There are 10 hidden switches. A switch that is on adds its own fixed numbers to the row, and there is some noise. The rows also spread widely along 14 directions, which tell nothing about the answers.
(in the rows, 128 means zero)
Some rows, each with its switches (1 for on, 0 for off) after it:
[117 128  99 183 141 112  62 125 117 167 125 136 132 132 125  80  87  81
  81 109 137  96 131 126 119 150 103 165 165 126 116 144 132 157 147 141
 202 145 129 122 124 156 109 152] => 1 0 1 0 1 0 0 1 0 0
[123  97 116 151 149 111  91 132 141 178 129 144 112 137 125  90 111  99
 111 105 139 107 130 139 149 144  94 138 161 108 121 147 134 156 155 132
 173 120 106 101 107 152 129 155] => 1 0 0 0 1 0 1 0 0 0
[114 121 108 135 128 100  80 120 110 150 107 133 137 173 149 110  61 163
 118 118 145 159 101 110 113 151 117 156 115 158 153 157 145 112 204 169
 170 119 116 115 163 147 159  75] => 0 0 0 0 0 0 1 0 0 0
[ 84 162 100 135 138 139 106 142  60 130  58 128 145 155 119 117 115 138
 124 143 140 164 125 113  69 144 138 166 127 166 158 135 128 110 155 168
 187 157 144  86 148 172 154  99] => 0 1 1 0 1 0 0 1 0 1
[ 61 131 112 136 151 187 160 153  91 173  85 134 129 151  87 120 142  72
 109 122 107  91 142 142 114 178  90 133 152 149 157 156 128 133 130 136
 118 154 151  94 135 122 162  87] => 0 1 1 0 1 0 0 0 1 0
[105 111  91 199 183 141 155 121 118 150 110 196 147 139 112 154 167 113
 116 176 124 101 126 133 121 179 145 111 173 129  58 126 135 152 102 153
 183 108 140 109  96 166 156 137] => 1 0 0 0 0 1 0 1 0 0
[129 140 129 131 170  77 181 155 162  74  91 151 113 117  75 119  96  90
 108 143 135  89 185 100  64 131 114 126 176 169 147 142  68 131  81  81
 157 185 145  88 122 204 117 178] => 0 0 1 1 0 0 0 0 0 0
[ 92 103 160 150 127 127 143 151 106 155 100 120 118 117  98 110 137 104
  69  86 135 140 179 160  91 126  87 142 168 143  94 113 142 155 108 146
 154 133 121 115 118 153 126 142] => 0 1 1 0 0 1 0 0 0 0
[109  66 153  90 141 157 232 135 117 139  71 156 128 103 144 153 136 164
 105  91 153 172 183 128  97 137 133 119 114 131 151 151  96 129 111 119
 148 148 139  86 101 206 175 141] => 1 0 0 1 0 0 1 0 1 1
[106  53 186 127 122 131 202 129 119 147 103 156 131 103 150 154 135 148
  73  83 145 154 189 159 110 111 101 132 128 124  86 131 141 150 127 143
 151 139 119 134 115 156 155 140] => 0 1 0 0 1 1 0 0 0 1
[127 107 138  72 106 160 170 143 145 165  81 171 135  98 135 128 102  99
 120 120 145 116 165 131 107 173  65 108 142 140 141 187 101 143 117 135
 115 185 120  86 133 177 154 114] => 1 0 0 0 1 1 0 0 0 1
[113  59 161 118  87 148 117 117 143 203 128 120 139 150 148 150  74 169
  90  52 144 154 140 154 111 107 141 119 143 138 106 136 166 132 173 111
 151 119 127 130 139 158 184 163] => 0 0 0 1 1 0 0 0 0 0
[155 119 128 102  80  74  96 139 189 157 134 125 106  89 141 102  75  90
  94  75 142 105 170 135 109 150  58 118 171 119 111 186 100 144 100 150
 116 185  92 124 138 159 121 142] => 0 0 0 0 1 0 1 0 0 0
[104 112 141 152 177  73 204 160 104 101  98 164 129 129  88 146 123 119
 111 159  98 116 202 110 136 128 111 119 152 117 102 146 130 125 120 113
 137 147 105  95 124 143 120 112] => 0 0 1 1 1 0 0 1 1 0
[105  70 123 144  91  78 101 140 134 141 155 109 105 141  56 122 118 120
  78  74 109 112 133 154 100 128 111 116 207 122  92  94 104 122 131 135
 134  69 107 107 112 127 161 150] => 1 1 0 0 1 0 0 0 1 1
[133 143 123 140 129  56 106 102  89 109 138 144 158 120 110 127 137 132
  95 135  58  59 169 108 117 112 166 133 167 107 126 157 118 112 150 115
  77 135 129 119 108  82 135 128] => 1 0 0 0 0 0 0 0 1 0
[101  62  66 142 125 120 144 157 178 172 130 136 109 172 101 154 101 138
 129 100 143 143 100 125 117 187 131 104 168 123 119 149 102  99 120 168
 178  81 114  95 124 197 199 132] => 0 0 1 0 1 0 0 0 0 1
[127 103 112 133  98  52 107 140 109 132 115 136 145 140 145 144  95 178
 108 116 119 174 140 113 116 133 140 122 130 127  94 152 137  99 162 198
 136 120  89 120 134 144 167  92] => 0 1 0 0 1 0 1 0 0 0
[108  47 146 129 112 153 202 141 114 189 109 165 195 124 145 166 101 132
  62 114 109 125 165 114 127 137 129  98 131 143 109 193 125 117 151 136
 109 158 134  94 105 174 178 115] => 0 1 0 1 0 1 0 0 1 1
[134 101 127 134  91  53 137 158 155 134 138 132 146 112 120 130  91 104
  70 110 104 101 189  85 120 130 101 107 183 119  93 193 116 118 108 135
 101 181  98  98 109 161 130 151] => 0 0 0 0 1 0 1 0 0 0
[112  61 126 126  93  59 158 173 108 146 111 102 127 137 131 121  87 156
  90  89 138 213 167  89 130 129  98 143 131 103 122 153 126  93 141 174
 167 130  73  83 118 190 135 111] => 0 0 0 1 1 0 0 0 0 1
[ 74  99 123 155 138 175 181 118 117 180  93 140 129 136 171 136 138 115
  88  86 146 137 153 141 124 180  87 149 118 124 126 177 151 139 123 165
 148 165 145 140 137 140 157  86] => 0 0 0 0 0 0 1 0 0 0
[ 86  94  94 168 239 114 219 140 155 125 101 181 114 185 104 154 124 123
 165 164 117 100 135 113 166 171 118 116 129 116 149 169 117 111 155 103
 168 118 129  83 134 154 155  95] => 0 0 0 1 0 0 1 0 1 0
[123 133 128 112 129  77 104 131 116 118  99 111  72 110 111 111 155 146
 141  87 135 165 167 158  97 121 104 153 164  86 121  98 116 135 105 149
 173 112  83 102 130 142 118 144] => 1 0 0 0 1 1 0 1 0 1
[171 126 127  79  75  80  62 139  89 180 120 123 143  89 155 111 123 168
 121  99 106 156 158 127 123 109 164 129 132 106 129 159 129 123 141 183
  99 129  86 104  93 148 157 147] => 0 0 1 0 1 0 0 0 0 0
[141 138 123  94  80 109  84 161 161 179 108 134 158 111 125 128  70 102
 124 113 130 126 159 124 110 140  97  94 171 124 100 197 110 121 134 149
 114 200  93  67 138 183 141 143] => 0 1 1 0 1 0 0 0 1 1
[161 132  99 115 113 105  74 128 141 177 132 159 153 114 124  92  86  81
 107 134 117  68 118 128 122 165 102 118 153 154 143 185  94 133 146 154
 109 155 126 101 115 147 140 125] => 0 1 0 0 0 0 0 0 0 0
[ 98 104 117 180 137  45 138 131 118  89 101 141 110 132 124 133 118 146
  99 116 141 167 150 132  89 149 103 149 143 117  69 103 126 121 121 195
 195 113 100 146 150 149 129  94] => 1 1 0 0 1 1 0 0 0 0
[130 108 134 104 130  89 150 107 118 135 118 152 112  97 139 157 155 165
 128  85 101 107 185 162 137 122 142 124 141  74 111 153 124 127 124 129
 114 116 102 131 118 102 157 136] => 1 0 1 0 1 0 0 1 0 1
[105  71 117  96 134 184 158 116 131 212 113 161 132 148 150 136 116 135
 129  96 126 110 115 158 153 178  93 124 112 129 169 186 131 130 175 148
 120 108 130 113 134 128 189  77] => 0 0 0 0 0 1 0 0 0 1

New rows, each followed by its switches (1 for on, 0 for off):
[ 62 117 108 171 155 108 185 121  97 146 111 120 152 151 111 166 158 115
  90  98  69  83 188 137 144 138 133 133 162  86 105 180 145  95 126 113
 108 149 132 123 132  87 143 104] => 0 1 1 1 0 0 0 1 0 1
[102 111 102 136 118 108 115 154  81 157  85 107 112 118 134  99 155 128
 102  93 138 188 146 128  94 150 120 159 135 109 131 119 119 125 107 201
 176 131 107  92 101 177 137 123] => 1 1 0 0 1 1 0 0 0 0
[ 97 124 112 166 157  80 100 105 124 141 113 130 138 181 138 160  88 188
 144 107 124 156 133 138 133 113 158 144 139 101  97 145 168  96 194 128
 187 110 104 122 175 126 147 110] => 0 0 1 1 0 0 0 1 0 1
[111  95 183  94 154  87 172 148 126 116 102 156 107  99  72 123 116 107
  95  93 101  87 211 170 119 109  71 108 167 131 122 132 112 154 135  86
  94 131  98 104 129 112 126 131] => 1 1 1 1 1 1 1 0 1 0
[ 90  74 123 177 208  76 214 153  75 107 115 165 155 162  94 152 157 152
 104 168  69 113 176  83 162 109 169 138 140  97 136 155 136 102 165 119
 141  96 118  72  81 137 145 116] => 0 0 1 0 0 1 0 0 1 1
[ 79 157 153 152 120 138 121 120  65 146  79 104 146 117 142 101 155  98
  77 101 130 140 178 136  94 121  85 171 151 126 116 152 151 141 129 149
 135 196 133 114 133 123 114 111] => 0 1 0 0 0 0 1 0 0 1
[125 111 122  82  98 125 128  97 134 141 132 141 121 114 103 156 147 144
 120  89  88  70 144 157  90 138 154 104 174 120 140 143  90 118 122 109
  70 109 136 124 120 100 195 140] => 1 0 0 0 1 0 0 0 1 1
[105  88  93 116 191 102 155 151 178 130 118 163 105 158  74 136 100 106
 129 105  97  49 141 134 124 150 127 105 164 130 179 170  79 122 151  85
 132 114 135  76 122 147 171 149] => 1 1 1 0 1 1 1 0 1 0
[ 97 113  95 173 156 121 153 118 100 137  93 160 161 138 176 140  99 136
  90 131 122 120 137  91 101 160 147 167 100 131 145 182 122 118 152 181
 172 165 151 145 146 158 153  78] => 0 0 1 0 1 1 0 0 1 0
[117 129  91 103 130  96 158 119 189 117  81 151 121 121 151 172  96 148
 146  95 148 127 162 126  82 164 131 107 145 111 118 189  84 101 104 131
 150 181 121 122 164 186 170 133] => 1 0 1 1 1 0 1 0 0 1
[141 159 114 126 114 111  63 133 137 165 101 137 148 101 113 121 106 107
 126 114 139 129 150 155  88 130 128 104 186 121  76 142 103 138 113 135
 157 166 105  79 126 185 125 174] => 1 1 1 1 0 0 0 1 1 1
[160 128 114  80 141 119  94 123 127 164 100 191 126  96 122 120 127 137
 155 132 129 108 124 179 116 164 126 102 133 143 128 139 100 147 142 171
 122  99 107 108 115 146 167 119] => 1 1 1 0 0 1 0 0 0 0
[145 144  89  91 138  93 139 143 151 115 106 162 123 104  82 114 115  73
 129 149  99  53 154 112  81 171 110 104 180 151 166 169  51 124  86 110
  93 161 130  85 112 161 145 138] => 1 0 0 1 1 1 0 0 0 0
[142  95 140 110 111  84 138 112 135 115 127 145 140 101 135 115  82 119
  68  95 113  74 170 102  95 115 127 147 142 129 166 175  78 127 145 101
 120 171 144 115 116 148 139 154] => 1 0 0 0 1 0 0 0 1 1
[157  94 142 132 144  41 135 164 175 127 133 139 125 132 109 117  77 128
 118 123 130 130 179  90 136 103 118 115 166 114 114 164 121 123 136 101
 159 161  91  63 104 198 108 192] => 0 0 0 0 0 0 0 0 0 0
[147 119 114  92 135 101 130 132 122 136 103 159  91 118 124  93  95 129
 132 121 147 135 129 144 117 179  72 143 111 157 171 138  98 138 140 172
 151 112 110 116 139 145 142  75] => 0 0 0 0 0 0 0 1 0 0
[107  75 146 136 174 129 183 124 133 157 103 162 113 135 160 130 111 141
 125  99 150 131 161 144 160 134  94 156 100  98 141 164 144 141 168 134
 181 135 113 130 135 146 144 115] => 0 0 1 0 1 0 0 0 0 1
[ 91  80 123 163 150  89 155  89 114 125 114 149 116 135 147 120 106 126
  87  84 136 112 138 159 130 149  84 171 110 108 125 133 118 127 167 152
 179 113 123 174 157 103 134  80] => 1 1 0 1 1 0 0 0 0 1
[ 97 103  74 154 111 144 123 141 134 198 110 124 140 142 159 136  96 119
  94  83 136 139 133 112 116 183 127 140 133 116 128 192 132 114 119 179
 171 161 131 120 133 177 164 116] => 0 0 1 0 1 0 0 1 0 0
[156  88 156 112 149  40 168 145 127  83 123 193 147 113  80 125  81 110
  95 169  99  74 169 114 111 109 101 108 158 169 122 142  80 128 152 109
 112 125 106  98 114 146 135 126] => 0 1 0 1 1 1 0 0 0 1
[147 120 151 149 152  65 143 147 130 138 119 183 141  80 108 111 115  73
  93 148 123  93 198 159 158 138  44 106 174 114  45 165 120 163 109 145
 127 156  72 112 113 141  89 121] => 0 1 1 1 0 0 1 1 0 1
[152  98 110  92 113 106 117 143 139 200 126 161 134 102 145 137 103 126
 131 100 104 108 155 158 167 160 109  97 124  96 117 193 122 128 147 170
  97 131  86 106 120 130 160 106] => 0 1 1 0 1 0 0 1 1 0
[143  53 158  87 110 111 176 150  94 167 115 157 149  80 133 145 129 155
  71  80  97 124 203 134 133 106 165 107 127 111 130 158 117 139 128 128
 105 130 119  90  65 160 167 176] => 1 1 1 0 1 0 0 1 1 0
[139 130 131 117 113 193  91 118 106 205 106 181 173 104 131 123 118  98
 100 144 133  84 119 157  80 149 141 109 162 184 106 146 121 171 128 144
 123 145 151 127 109 169 175 149] => 0 0 1 1 1 1 0 0 0 0
[ 61  88 110 105 116 110 162 165 100 126  89  98 116 162  69 164 143 172
 114  78  96 168 158 127  85 129 157 117 168 116 144 122 116  80 132 137
 124  94 116  63 125 151 192 122] => 1 1 1 0 1 1 0 0 1 1
[131 173 177 150 144 124 109 117 102 136 105 172 137  89 111 121 161  90
 120 161 122  82 186 167 109 111  99 124 183 127  51 119 158 181 109 122
 120 169 116 136 122 111 111 152] => 0 0 1 0 1 0 0 0 0 0
[126 118 152 153 131 110 176 110 158 101 113 200 141 116 107 158 118 113
 105 167 147  88 155 143  86 162  85  99 178 165  49 130 111 146 101 137
 136 145 135 144 142 150 151 115] => 0 0 0 0 0 0 0 0 0 1
[ 40 113  90 157 168 157 183 118 128 123 101 136 107 186  74 181 164 130
 135 109  97  87 120 159  92 168 148 123 167 130 139 125 114  99 128 121
 134  96 163 125 154 102 206  94] => 0 1 1 0 1 0 0 0 1 1
[126 127 113  86 123  84 153 161 136 120  84 157 117 126 103 113  87 119
 140 139 129 140 159 109 112 185  59 116 136 146 152 169 100 113 130 161
 118 150  93  75 149 161 137  66] => 1 0 0 0 0 1 0 0 0 0
[131  84 125 146 115 101 105 162 104 175 129 113 137 127 124 123 133 150
  99 110 115 173 152 101 116 101 168 129 166 103 106 128 138 128 127 157
 160 119  99  71  75 193 147 181] => 0 0 0 0 1 1 0 0 1 0
[100  70 140 104 111 113 169 133 174 146 117 151 121 132 112 149  80 116
  96  75 128  96 160 146 123 155  69 101 158 124 119 177 103 124 146 114
 114 147 115 105 149 138 166 113] => 1 1 0 0 1 0 1 0 1 1
[ 99  52 142 165 171 118 152 116  78 173 131 149 138 136 149 105 133 131
  77  90 112 106 160 131 181 107 129 176 115  80 144 154 156 143 191 122
 172 104 122 122  89 118 132 144] => 1 0 1 0 1 0 0 0 0 1
[188 116 149 126 103  67 103 158 127 161 131 167 149  61 139  93 115  83
  92 154 123 115 183 113 131 124  87 115 168 115  72 163 114 165  98 171
 121 175  76  96  76 179  97 163] => 0 0 0 0 1 1 0 0 0 0
[167  59 148  93 112 108 122 132 145 184 138 161 109  76 141  93 100 119
  71  61 145 105 156 180 133 139  88 120 129 142 130 150  97 169 129 167
 124 105 108 137  88 157 150 151] => 0 1 1 0 0 0 1 0 0 0
[103  88 137 132 137  72 198 162 120 105  99 131 114 131  93 166 132 163
 111 111 122 171 197 118 107 113 139 115 165 109  90 124 123 107  97 126
 158 123  97  90 116 177 148 149] => 0 0 1 1 1 0 0 1 0 1
[163  80 148  83  79 109 153 124  96 149 100 182 184  79 164 143  93 162
  85 132 140 152 162 105  88 128 152 108 120 155 112 163  96 127 133 159
 124 154 121 107  94 200 173 142] => 1 0 0 1 1 0 0 0 0 1
[162 110 129  63 119  98 153 130 140 150  90 151 119  79 160 151 124 158
 141  83 132 146 182 158 113 122 141 109 115 103 136 171  91 122 107 144
 126 157 100 108 117 174 159 154] => 0 1 1 1 1 0 0 1 0 1
[101 148 136 163 190 130 146 140  53 137  82 159 137 119  99 129 202 118
 137 170 106 134 164 149 114 112 165 132 152 116  92  98 138 147 114 144
 150 126 123  97  88 144 136 147] => 0 1 1 1 1 0 0 0 1 0
[119 103 130 101 118 112 146 162 117 150  94 132 140 137  95 149 110 155
 113 113 118 163 159 128  87 127 145  98 158 160 124 135 122 111 123 127
 130 125 117  65 116 185 167 144] => 0 1 0 1 0 1 0 1 0 0
[121 170 114  81 109 159 106  96 129 140 104 140 119 116  96 141 154 122
 132 106 108  60 134 173  55 151 143 116 181 159 152 139  90 131 104 117
  78 133 164 131 139 109 189 132] => 0 0 1 0 0 0 0 0 0 1
[107 149 101 128 166 114 148 102 137  89  99 174 102 143  92 134 125 121
 143 146 126  71 119 155  81 177 102 137 154 167 151 126  85 123 129 139
 136 105 150 145 162 111 168  77] => 0 0 1 0 0 0 0 0 0 1
[101  79 128 106 143 136 181 113 133 149 110 162  88 144 112 158 130 156
 146  98 135 132 130 185 128 164  97 118 132 129 123 116 123 127 139 137
 143  68 112 141 153 114 186  83] => 0 0 0 1 1 0 0 1 0 1
[131 100 129 107 159  52 167 168 133 106 100 127  78 125 110  87 107 128
 123 108 139 162 178 106 135 140  69 150 124 118 173 150 103 122 126 146
 158 136  87  78 115 174 111 112] => 0 0 0 0 0 0 1 0 0 0
[110  80 150 118  78  59 118 124 136 135 139 110 128 132  99 160  80 164
  82  59  92 128 180 142 106 102 117 114 184 100  88 139 134 103 153 106
 106 112  87 118 158 105 150 125] => 1 0 0 1 1 1 0 1 1 1
[137  69 175 101 134 109 176 138 140 138 101 180 137 110 129 165 121 175
 118 111 138 150 179 148 108 106 147  93 141 131  82 125 133 143 133 121
 144 125 112  95 107 180 168 176] => 1 1 0 0 1 1 0 0 0 0
[126 124 114 183 142 106  61  79  96 177 138 132 130 122 183 103 138 139
  86  85 124 114 129 158 135 125 142 175 136  99 101 140 160 154 156 169
 174 115 125 168 120 102 129 131] => 0 0 0 0 0 0 1 1 0 0
